The first 11 rows are patterns. Each new row is the sum of 3 different patterns, raised or lowered, with some noise. Before adding, each is slid sideways (what falls off one end comes back at the other) and multiplied by a number that may be negative. Names go in the order of the patterns.
In the rows, zero is written as 128.
Known rows, each followed by the names of its patterns:
[113 128 127 106 140 135 104 116 101 126 138 111 174 147 145 133 114 135
 124 109 123 128 121 135 135 129 133 122 103 160 105 107 117 131 122 152
 107 142 136 103 132 114 123]
(10)
[134 128 134 118 134 115 128 131 106 107 164 129 133 155 143 115 125 142
 129 142 128 140 125 131 165 120 125 124 129 104 121 156 131 127 129  94
 143  94 147 103 119 122 142]
(1)
[116 134 174 120 130 132 113 116 132 102 165 134 106 121 144 139 122 120
  95 137  89 110 124 123  90 136 112 109 146 137 174 106 113 154 142 119
 131  99 103 127 135 124 126]
(8)
[154 137 128  95 110 133 143 125 112 132  98 129  82 134 158 132 137 151
 125 126 116 123 107 104 160 135 148 133 131 116 133 120 115 113 112 138
 148 137 128 149 132 149 107]
(0)
[121 107 120 132 115 129 119 174 126 114 123 163 141 168 125 122 154 154
 128 124 142 128 122 132 124 117 107 126 105 130 115 156 174 121 138 128
 102 131 123 108 124 149 145]
(4)
[115 113 110 138 111 124 138 123 125 145 119 141 131 132 128 132 117 136
 129 115  82 132 161 136 124 111 122 134  90 140 168 139 136 133 123 122
 120 138 114 133 126 128 139]
(5)
[132 124 121 143 136 135 156 129 110  90 102 129 161 133 140 149 129 103
 124 142 128 151  82 124 127 133 130 121 116 141 138 151 137 132 131 131
 126 128 124 127 119  82 113]
(9)
[144 129 115 132 124  95 117 120 135 128 154 116 137  85 125 114 170 127
 145 124  82 116 129 149 100 136 103 118 139 132 113 123 127 135  83 135
 119 144 166 127 125 132 106]
(7)
[131 114 107 143 130 126 133 131 133 120 137 128 138 131 133 166 174 152
 124 139 135 133 126 134 108 129 130  82 128 126 121 163 139 124 164 109
 123 134 133 121 118 130 143]
(2)
[108 143 115 124 139 128 123 132 138 108 111 140 109 115 134 131 105 112
 130 125 127 123 114  90  82 128 125  99 153 130  87 121 131 134 132 113
 117 112 135 125  88 128 163]
(6)
[127 120 131 122 130 122 156 128 113 114 102 126 130 124 134 174 127  82
 144 133 133 133 102 125 141  85 136 137 118 124 153 113 141 122 128  90
 122 137 132 107 162 169 131]
(3)

New rows. What belongs after each?
[140 115 127 139 141 181 125 112 156 166 138 107 131 148 119 118 129 129
 144  97 100 145 155 152 134 140 142 136 115 140 173  70 124 143 162 161
 148 125 185 100 119 170 136]
(10) (9) (3)
[141 126 119 121 175 101 136 154 121 111 183 137 110 132 164 145  86 112
 133 166 127 140 123 131 110 132 154 147 165 142 164 170 174 115 125 183
 128 118 150 139 130 133 133]
(8) (2) (3)
[145 164 162 141 115 164 142 149 154 159 123 136 155 109 128 159 127 146
 143 166 151 142 119 154 128 108 157 131 142 130 104 137 104 162 121 116
 126 133 138 152 130 169 160]
(10) (1) (2)
[156 124 137 182 172 190 138 198 162 180 151 132 153 200 183 124 171 210
 147 164 147 116 182 170 184 183 149 189 170 152 159 188 150 151 134 148
 137 167 119 223 144 191 124]
(1) (9) (7)
[116 128 133 166  74  93 115 119 115 138  89 123 118  94 106  92  98 118
  94 102 129 113 115  89  70  88  73 137  80 150 116 129 130  96 119  99
  97  97 108 113  98 104 143]
(10) (1) (2)
[108 168 165 117 123  95  99 116 128 133 106 112 148 104 118 114 121 126
 116 121 127 114 100 103 120 131 111 129 153 148 137 126 137 150 132 114
 124 113 126 137  78 102 130]
(9) (2) (6)
[162 132  90 116 115 106 162 137 123 122 133 105 201 175 128 126 131 158
 149 136 139 102 124 169 126 125 127 159 107 131 152 154 146 131 102 164
  77 140 108  94 129 180 180]
(1) (9) (7)
[ 94 129 111 107  94 138 117 140 122  95 143 121 126 102 113 101 115 153
 106 117 149 125 167 113 101 135  67  59  77 120 138  96 106 124  94 104
  89 109 104 120 116 138 132]
(10) (1) (0)
[ 93 110 106  93  82  63 116 136  92 126 131 117 153 130 100  95 121  84
 137 100  48 107  80  90 143 108  98 162  58  94 144 128  58  80  99 121
 137  87 121 137 116 116 153]
(8) (0) (2)
[103 130 100 142 161 222 149 124  70 133 124 158 133 200 131  65 119 111
 191 126 145 120 123 161 148 115 127 107 142 107 152 122 162 169 135 139
 152 153 170 124 127 142 122]
(5) (9) (7)
[144  84 138 114 114 119 105  90 111 125 107 140 124 124 133  89 103  98
  86 124 113 114 102 113 121  49  68  73 111 100 115 105 127 143 147 120
 102 137  93 106  91  63  83]
(0) (9) (2)
[126 106 150 149 124 173 153 142 118 114 125 110 116 160 153 150 129 135
 164 130 128 141 134 126 146 136 138 129 166 167 145 121 171 118 135 144
 132 160 146 126 138 148 120]
(0) (9) (6)
[121 107 153 134 140 146 100 132 116 148 117 103 129 134 134 159 127 142
 123 133 140 118 135 143 125 129  88 140 161 130 104 117 104 119  95 133
 144 146 103  91 125 137 146]
(8) (5) (2)
[137 153 122 115 119 178 119 147 111 130 134 134 151 188 127 161 148 118
 151 180 128 137 144 153 119 147 107 164 115 133  77 150 110 148 206 127
 166 114 147 128 152 133 128]
(4) (9) (7)
[139 126 116 112 137 141 142 122 172 145 122 114  95 107 135 104 130 151
 145  69 140 129 157 153 130 116 123 100 138 167 123 155 169  89 114 110
 106  96 128 153 142 122 185]
(0) (5) (3)
[106 121  87 136  99  81  94 130 111 100 103 126 111  95  82 109  75  68
 106  68  77 120 112  70 125 116 123 170 142 105  58 100 112 109 110 154
  92 122  77  55 129 106 116]
(9) (2) (6)
[133 113 118 165 137 109 175 136 173 173 125 141 213 105 159 166  95 124
 122 123 175 120 126 119 137 176 163 121 156 180 156 138 130 107 138 137
 127 175 142 128 144  90 130]
(8) (2) (3)
[113 109 146 151  96  94  99  80 118  80  45 102 108 109 102  88  79 129
  44  89 118 127  79  90  96 133 139 114 132 113 108 122 134  79  94 119
  97  95  51 103  97  74  49]
(8) (4) (5)
[140 108 104 116 119 115 102  77  95  90  95 121 130 120 134 138 125 131
 161 101 112 106  99 117 128  95 157 151  99 110 127 143 136  80 120 125
 138 119 117 111 120 147 135]
(9) (7) (2)
[128 116  73 116 122 115  82 112 125  80 111 157 155 165 139 127 142 115
 116 106  79 119 120 137 102 143 155 121  94 158 150 106 146  84 126 125
 105 121 136  69 145 134 134]
(9) (2) (3)
[124 148 137 152 157 154 150 160 186 121 148 149 111 153 151 119 167 126
 147 137 146 158 136 148 144 148 175 145 142 138 134 151 136 151 211 159
 144 151 173 123 139 187 153]
(10) (5) (6)
[154 182 182 144 177 152 133 172 211 181 156 159 158 131 144 146 178 146
 156 169 191 174 178 172 119 166 142 152 193 166 148 172 189 172 177 162
 170 170 143 184 186 169 177]
(10) (1) (8)
[190 225 165 158 168 149 156 157 154 191 183 117 133 176 133 138 164 127
 184  92 153 162 198 137 185 141  99 158 161 211 142 130 171 174 172 164
 132 119 174 157 110 186 139]
(10) (8) (7)
[107 159 164 100 142 149 162  91 139 171 152 129 148 125  96 159 166 125
 131 155 110 176 169 150 145 103 102 142 117 166 124  95 175 127 109 143
 133 124 141  74 118 144 120]
(8) (0) (6)
[120 121 130 118 137 143 101 133 119 100 148 121  98  93 132  95 109 139
 136 113  83 121 124 118 125 122 126 146  87 105 142 135 110 144  73 147
 112 109 117 122 139 104 148]
(10) (1) (6)
[150 118 134 135 110 171 155 146 116 110 165 127 114 147 152 116 155 136
 120 137 144 141 120 129 152 157 135 124 138 125 137 113  58 144 141 159
 193 138 115 136 108 110 142]
(10) (9) (6)
[162 126 144 126 118 176 178 151 135 139 145 144  99 162 191 142 139 147
 127 144 147 123 176 136 146 160 168  97 166 147 165 121 188 160 140 141
 150 131 118 141 139 175 122]
(8) (0) (3)
[168 139 164 138 155 160 171 169 135  94 125 148 140 153 149 156 157  97
 127 177 199 152 152 137 117 135 172 162 175 158  92 146 154 125 134 159
 167 158 124 175 116 163 188]
(0) (7) (6)
[154 169 184 192 139 143 161 176 157 139 169 187 169 155 158 195 178 177
 163 141 156 199 148 177 182 153 179 154 192 168 174 144 160 157 164 157
 157 138 162 165 164 161 182]
(4) (5) (2)
[147 170 133 114 123 120 135 114  88 102 134 118 130 140 110 135  79 131
 125 131 118 115 150 172 157 122 158 145 126 127 146 109 132 127  45 117
 109 139 154 100 105 157  77]
(8) (5) (2)
[123 115 140  76 194 185 162 151 141 124 112 114 132 108 126 181 129 157
 151 142 108 168 108 102 123 131 125 184 150 144 175 114 161 117 160 132
 143 121  95 148 171 106 109]
(10) (0) (6)
[105 121  94 127 110 126 128 107 115 128 153 187  93 145  86 141 123 110
 108 154 125 128 142 103 130 114 109 149 130  65 149  95  76 121 159 148
 105 132 119 131 105 167  97]
(1) (0) (3)
[ 93 132 109  61 128 100 119 112  98  59 152  51 119 118  80  95 143  92
  99  86 106  80 108 125 131  97 155 137 129 129  82 114 101 117 112 119
 110  91 104  94 127 140 124]
(4) (9) (3)
[121  78  90  95 103 123 119  90 134 117  55 136 164 121 127 112 104 101
 119 130  70 126 139 102 134  72  72  99 129  98 115 130  99  96 156  98
 117 163 123 103 114  88 115]
(5) (2) (6)
[125 138 111 136 136 164 112 162 152 130  96 122 145 126 144  84 144 128
 130 152 142  94 134 133 121 126 144 135 138 148 128 122 123 128 102  86
 141 117 129 138 127 137 122]
(1) (9) (2)
[112 141 139 171 137 157 189 170 150 147 116 127 169 167 177 127 216 118
 167 136 111 121 150 151 180 127 154 154 110 140 154 148 150 152 144 136
 176 189 201 137 145 115 133]
(0) (9) (7)
[119 134 134  85 132 145 120 133 124 152 192 173 118 149 144 103 113 142
  84 118 148  99 105 104 120 159 132 122 145 106  82 126 128 116 149 158
 107 121 133 133 145 114 126]
(4) (2) (6)
[122 106 143 147 160 128 123  86 100 121 117 108 147 155 101 110  81 138
 127 120 118 118 167 137 115 105 122 116 148 102 111 126 156 103 112 135
 166 135 119 109 118 106 113]
(0) (4) (9)
[161 104 128 125 127 157 198 180 176 128 159 135 136 151 174 160 118 170
 120 204 168 152 146 171 119 164 143 146 114 137 148 160 165 149 189 203
 152 137 218 162 172 173 143]
(8) (5) (9)
[ 87 130  75 150 178 132 112 191 143 102 147 153 135 168 142 202 131 175
 136 171 107 100 152 131 158 157 158 144 165 170 147 124 180 173 124 135
 172 150 137 109 119 156 137]
(1) (4) (2)
[133 147 132 169 176 151 119 112 102 101 159 129 154 159 121 114 127 144
 121 133 113 167 137 107 150 131 132 116 124 153 148  89 130 116 129 133
 131 108 135 105 115 113 131]
(4) (9) (3)
[172 140 124 212 134 134 180 132 115 149 166 120 169 142 116 166 161 164
 116 145 167 124 114 143 151 149 163 166 141 154 119 112 184 180 176 167
 153 136 145 121 153 195 130]
(1) (6) (3)
[148 131 143 185 116 167 137 134 188 161 164 120 188 192 139  97 127 134
 138 155 110 194 115 122 189 146 114 146 123 129 115 150 138 147 152 113
 136 139 165 118 123 144 174]
(1) (4) (5)
[172 150 152 160 138 142 105 150 153 173 124 209 192 174 171 165 126 142
 137 150 231 154 167 178 167 121 157 190 152 175 151 177 165 162 139 167
 102 154 146 181 183 162 170]
(10) (0) (9)
[170 133 129 151  81 124 193  99 129 129 117 126 153 119 113 120 164 113
 111 147  95 115 149 140 126 141 115 111 133 123 136 168 134 102 108 123
 143 117 114 117 161 132 108]
(9) (6) (3)
[ 64  67 125  90  86 142 153 112 163 131  73 110 108 125 128 134 106 111
 147  78 121 126 109  61  97  70 116 110 112  67  80  82 135 127  98 123
 129 108 126 147 145 157 111]
(0) (4) (6)
[154 144 116 135 150 148 123 201 211 154 135 160 132 130 169 140 155 145
 116 135 122 149 137 145 165 182 133 142 146 133 143 142 127 146 153 123
 154 136 119 141 170 128 155]
(5) (6) (3)
[134 162 141 117 157 146 109 168 136 111 141 151 132 147 147 138 133 136
 141 121 146 177 153 162 161 155 173 146 136 172 159 135 132 164 139 125
 144 136 131 115 144 137 143]
(4) (5) (6)
[151 109 119 162 176 164 140 132 145 149 112 128 146 144 106 101  84 126
 142 110 129 137 134 141 111 143 141 131 145 147 130 154 146 140  98 111
 135 127 140 173 159 129 152]
(4) (2) (6)
[115 114 109  91  82  67  90  74 120  84  86 111 110 114  81 116  81 115
  47  69  94  92  75 119  91  83 118  56  93 110 105  93 124  94  90  88
  95  90  64 105  97 117  70]
(10) (1) (0)
[202 177 156 167 168 195 164 154 177 143 138 202 165 188 163 212 175 181
 150 187 130 110 177 188 165 169 180 167 186 125 188 196 172 156 166 207
 182 130 108 176 190 161 119]
(0) (5) (3)
[133 100  79 117 135 128 127 109 123 117 103 163 155 136 134 140 135 134
  97 158 121 118 117 136 126 108 109  68 137  88 105 150 124  94 162  99
 119 142 137 149 105 106 153]
(8) (5) (2)
[ 98 132 104 117 121 132 130 158 165 139 119 142 142 149 108  91 125 121
 112 150 133 115 154 113 134 141  92  81 112 136 147 149 148 159 120 148
 128 145 169 147 153 129 107]
(8) (0) (2)
[185 143 103 139 119 161 141 124 139 121 130 147 147 142 109 124 130 147
 139 189 133 158 130 127 188 149 113 167 137 110 129 143 123 115 153 165
 154 145 113 131 133 122 156]
(0) (5) (9)
[155 126 102 188 134 191 108 123 167 145 123 166  84  92 147 145 141 155
 135 148 183 116 128 157 126 167 147 122 152 141  83 133 207 147 127 116
 121 155 118 121 153 126 107]
(8) (7) (3)
[131 147 136  85 153 126 133 132  78 113 124 129 133 156 129 133 108 112
 142 133 134 125 174 118  60 136 113 140 148 105 133 154  99 115 130 124
 144 155 118 168 150 145  68]
(4) (2) (3)
[127 116 122 134 136 169 146 125 138 115 175 164 128 133 154 139 145 109
 149 103 124 130 155 138 143 136 134 143 104 124 131 128 118 165 127 142
 148 156 128 147 221 156 153]
(1) (9) (2)
[123 146 134 111 112 122  99  83 131 110 153  77 121 109 188 136 165 118
 140 142 105 169 116 167 114  93 133 141  78 130 126 111  98 189 130  66
 106  98 117 134 124 131 111]
(10) (1) (0)
[102 108 140 122 156 138 129 113 137 116 146 156 148 128 104 160 142 157
 147 182 181 145 131 146 137 194 117 171  94 134 147 100 122 144 119 163
 158 125 180 138 136 162 149]
(1) (7) (2)
[ 77  73  96  91  92 152  84 101 117  86 155 129 105  94 110  97  90 118
  88 128 122 108  83 110  97 112 156 110 126 125 131  57 137 154  96  95
  98  88 113  83 186 158 129]
(5) (9) (7)
[128 134 144 126 112 150 159 148 181 165 143 160  78 122  66 168 176 128
 136 116 125 157 179 111 122 107 113 163 148  90 142 151 140 135 135 148
 178 129 102 140 148 119 136]
(8) (0) (7)
[157 150 116 168 155 111 135 151 143 188 139 161 188 127 157 180 163 125
 162 150 125 156 177 117 138 144 195 165 114 166 167 165 141 147 179 158
 110 148 143 191 176 161 150]
(10) (9) (3)
[121 140 129 124 122 158 129  97 156 162 101 129 113  96 120 142 133  92
 123 115 119 123 112 139  74 135 115 148 140 169 129 110 130 150 127 159
 119 162  97 158 132 116  69]
(1) (4) (5)
[129 105 122 110 141 120 156  86  69  91 100 122 122 140 139 178 123  79
 160 127 117 116 101  94 145  83 162 134 117  64 165  78 115 143 130  85
 119 133 127 127 136 149 106]
(10) (7) (3)
[131 121  93 138 132 101 125 147 127 124 104 124 147  89 134 137 171 112
  85 104 192 128 151 129 111 162 126 143 145 144 143 110 116 137 119 134
 114 100 137  73 138 142 101]
(10) (4) (5)
[150 120  98  95 111 134 101 166 154 121 132  88 113 121  67  99 121 118
 139 145 127 130 127  92 136  87  66 101 113  95 164  92 120 143  97 130
 119 108  98 118 119 129 147]
(10) (8) (0)
[117  78  83  95 127  92  83 130 170  99 108 111 112 150 114 114 123  77
  73  85 115 116 104 125 135  89  96  95 119 126 107 109 106  92 112  88
  99 132 121  56  85  88 108]
(4) (5) (6)
[106 168 177 169 138 179  69 110 132 143 189 141 118 130 165 142 110 144
 160 128  87 141  84 134 181  93 119 116  90 109 146 143 138 131 149 154
 123 169 171 147 117  86 137]
(4) (7) (6)
[123 133  95 119 137 126 124 130 125 132 134 129 137 116 101 123 124 128
 137 109 139 108 108 159 135  87  91  98 121 157 109 116 120 126 108 123
 124 144 165 108 139 122 148]
(4) (9) (3)
[163 126 153 107  71 130 104 124 127 106 154 149 131 116 124 127 160 128
 113 127 108 120 108 155 127 143 102 130  92 148 130 131  75 106 139 130
 111 125 122 109 134 123 136]
(0) (4) (3)
